The groups are shells around one centre, one inside the other: the same stretched ball of 5 dimensions in 9 sizes.
Some rows, each with its group after it:
[ 15.1  21.1 -25.5   9.6 -11.3 -27.1   1.2  34.4]	Q
[ -8.2  -5.9   4.1  -3.4   6.5 -18.4 -26.3 -20.1]	Q
[ -9.4  -2.9   6.3  44.8   2.0 -43.9   6.1  -5.6]	L
[-14.2  -5.3   0.3  37.0   0.5  -8.3  -7.8 -14.4]	W
[ 15.2  -2.2   5.7   1.1  12.5 -25.4  -7.8   0.7]	C
[ 23.7  26.6 -16.5  -1.7 -13.4 -21.2  12.0  24.0]	W
[ -4.3  -7.6  22.6  23.0  10.0 -43.8   2.6 -25.2]	Z
[  7.1  14.7  -7.7   5.7  -7.6 -32.1   1.3   7.7]	N
[  6.1   7.6   6.6  17.5  -3.0 -12.6  10.1 -12.0]	W
[ 37.4  15.8 -10.6 -33.6   3.9  -3.5  -8.9  19.6]	X
[-29.6 -27.7 -16.0  53.8  16.1  -4.5 -43.9   2.7]	K
[  8.3  -8.4  15.5  12.1  15.1 -19.8  -4.6 -14.6]	N
[ 18.2   8.3 -17.4   8.1   1.3   0.6  -7.5  22.4]	W
[ 12.5  -1.7   5.4 -18.5  12.5 -31.1 -19.9  -4.4]	L
[ -9.2  -3.5  -0.6  22.9   3.1 -31.0 -12.2  -5.8]	N
[ -4.9 -10.7  13.7  43.5  10.9 -27.9   3.6 -13.3]	C
[  8.3  -8.1  -9.8  12.3  14.4 -10.0 -23.4  13.9]	Q
[ 13.6  -8.0  10.9  36.8  15.2 -15.5   9.0   0.2]	L
[ 35.7  13.4  15.7 -26.1   7.5 -36.7  11.4  -1.7]	Z
[  0.4  -8.0   1.8  43.1   9.6 -17.0   0.1   1.8]	C
[ 28.1   5.9  19.9 -24.2  10.5 -18.3   3.6 -16.5]	L
[  6.3   2.2 -17.7  33.2   0.9   3.0  -5.7  19.3]	D
[ -5.4 -14.9  -6.4   6.6  15.5  -3.2 -38.2  -3.7]	Z
[ 39.2  29.8 -11.6 -13.1 -10.4 -10.2  19.6  24.9]	Q
[17.1  0.3 -5.4 27.3  6.8 11.8  2.9 10.2]	X
[-11.4  -2.0 -29.6  20.3  -0.4  -9.6 -35.0  21.0]	Z
[ -7.5  -8.0   4.5  49.8   7.5 -39.0   2.3   0.0]	L
[ -4.0   2.8  21.4  14.7   0.4 -50.1   9.3 -26.7]	X
[-19.9 -31.2  17.0  34.3  25.1 -15.3 -30.2 -30.2]	K
[-32.8 -21.4 -18.0  41.1   8.2   7.0 -46.6  -6.3]	Q
[ 12.6  -0.7  19.2   9.6   9.0 -18.5   7.9 -19.2]	N
[ 27.2  28.5 -10.7 -16.4 -11.8 -39.1  11.7  21.6]	D
[ 11.8  20.7 -31.0  21.1 -14.5  -3.7   1.9  33.8]	K
[ -9.3  -4.2 -30.3  24.6   0.0  24.5 -34.6  14.6]	K
[ 11.9   0.1   6.4  30.5   8.1 -34.5  10.7   6.3]	D
[ -7.0   6.8 -23.4   8.8  -6.6 -15.8 -24.4  13.0]	D
[ 33.6  34.0  -9.2 -18.2 -14.6 -39.3  21.1  23.3]	Z
[-33.6 -36.5  -1.6  68.7  21.4  10.1 -36.7 -16.9]	X
[-20.8  -7.4 -19.5  35.3   0.3  -9.1 -29.3   4.9]	W
[ 2.2  8.1 -8.7  8.7 -5.2 -4.3 -7.6 -1.1]	C
[ -4.0 -10.3 -24.7  32.2   7.9  25.6 -30.8  15.9]	X
[-36.4 -16.7 -14.9  51.9   2.8 -13.9 -34.0  -5.8]	K
[ 13.5   0.3   0.8  -1.2   7.6  -0.3 -10.5  -3.8]	C
[-14.7  -7.9 -14.5  41.6   3.2 -11.5 -19.9   6.7]	N
[ -6.7   0.5 -22.7  22.9  -2.8  11.2 -23.2   9.5]	D

New rows. What belongs after each?
[ 43.2  26.8   6.4  -0.4  -5.9 -18.8  38.9  12.4]	K
[ 15.2  23.8  -8.9  -0.8 -13.9 -21.8  11.0   8.7]	D
[ 11.3   7.1 -32.3  13.2  -0.6  -0.3 -20.2  36.7]	L
[ 22.8  10.3  13.5  15.0   1.9 -25.3  24.5  -3.2]	N
[  4.4  10.3 -37.2  26.3  -7.3  -0.6 -15.6  38.7]	K
[ 15.5   6.7  17.0  -9.3   6.4 -57.4   5.4  -8.6]	K
[ 30.4  27.1  -8.6 -10.1  -9.5 -37.7  16.5  23.5]	W
[ -8.5 -20.0  15.3  19.7  18.0   1.6 -21.5 -30.4]	L
[ -1.5 -12.2  13.8  22.7  13.4  -6.4  -8.3 -21.8]	C
[ 24.8  19.8 -15.0  19.7  -8.5  -1.5  17.7  25.0]	K
[ 13.5  19.6  11.2   5.9  -8.5 -56.8  24.5  -4.2]	K
[ -0.8 -13.0 -13.6  24.9  15.2 -13.3 -28.8  16.3]	K
[ 21.5   6.8 -14.5  -5.4   5.6 -10.9 -13.4  22.4]	D
[ -2.7 -10.1  -7.7   3.4  12.0  -5.3 -33.9  -1.7]	W
[ 27.5  17.8  12.6 -17.0  -1.4 -32.6  16.4  -5.9]	N
[ 24.4  -3.2  15.5  -4.1  18.2 -30.7  -0.7  -2.5]	K
[-12.6  -7.7  -9.5  67.1   2.0  -7.5   0.0   7.2]	K
[ 29.7  21.3  22.2  -5.8  -4.3 -39.7  35.2 -12.2]	Z
[-21.2 -18.7  22.7  51.2  12.8 -41.4  -1.7 -30.3]	X
[  7.0  -3.6 -19.2  -0.5  10.4 -14.0 -33.0  21.3]	K
[  8.6  -5.8  19.1  45.2   9.8  -9.8  20.6 -15.0]	K
[-23.1 -15.7  -2.5  70.4   4.6   4.3  -6.9 -11.5]	X
[ 25.1  18.5  -6.2  -4.1  -3.2 -35.2   9.1  19.4]	N
[ 14.5  -5.3  12.4  45.1  12.9 -21.3  18.5   2.0]	X
[ 38.5  39.0  -5.4 -45.0 -16.5 -36.2  16.8  13.9]	X
[ 10.1   7.5   8.6  23.8   0.8 -47.2  17.0   1.6]	D
[  1.4  -4.2   5.1 -19.0   9.8 -21.7 -28.3 -16.2]	K
[  3.7   8.7  -0.7   3.9  -4.3 -13.3  -3.2  -8.2]	C
[ 27.6   9.6 -12.9 -15.6   5.2  -1.2 -12.0  19.5]	Q
[  2.1   2.3 -20.7   4.4   3.4 -32.4 -26.3  23.5]	X
[ 49.8  30.7  -1.9 -31.8  -4.8 -28.1  21.8  23.0]	Q
[-18.9 -10.3  -9.7  36.5   4.7 -19.6 -23.8  -0.9]	C
[  7.9   9.6  12.1  -2.6  -1.6 -36.4   5.7 -15.5]	W
[ 19.2  24.5  -3.6   1.4 -11.8 -42.2  19.0  12.1]	D
[ 16.5   7.8   9.6  32.4   0.0 -12.2  25.7  -3.0]	Q
[  0.4  15.0 -22.5  28.4 -13.3 -12.4   0.4  19.6]	Q
[ 27.4  15.8 -19.8  -5.5   0.3 -29.5  -4.4  37.3]	X
[  6.2  -1.2   8.6  13.5   8.2 -38.7  -1.3  -4.0]	N
[-16.2 -13.5 -10.4   8.4   8.8   4.0 -42.8 -10.8]	Q
[ 25.2   3.2  33.6  18.1  11.8 -52.1  33.8 -14.6]	X
[ 16.7  13.6 -16.3  -9.9  -3.6  -4.6 -11.4  15.2]	N
[ 18.7  20.5  -3.9  -3.7  -9.6 -13.5  10.6   3.3]	W
[ 29.6  15.4 -17.9  -8.7   0.0  -6.3  -4.0  28.9]	Z
[29.9 13.0 -5.3 15.5  0.6 -0.3 16.8 18.1]	K
[  0.5  -3.5  -2.5   5.4   5.9  -0.5 -19.6  -8.4]	N
[-12.6   5.8 -17.0  42.7 -10.6  -5.6  -3.6   5.3]	K
[ 10.7  16.4 -16.0  31.7 -10.6 -12.8  13.5  21.3]	Q
[ -2.7   3.7 -28.1  -6.0  -2.0   1.2 -38.3  15.1]	Q
[ 15.6  22.4 -11.7  -6.4 -12.5 -17.2   4.2  10.1]	W
[ 13.2  -1.3  23.3   6.2  10.3 -24.3   8.7 -22.7]	C
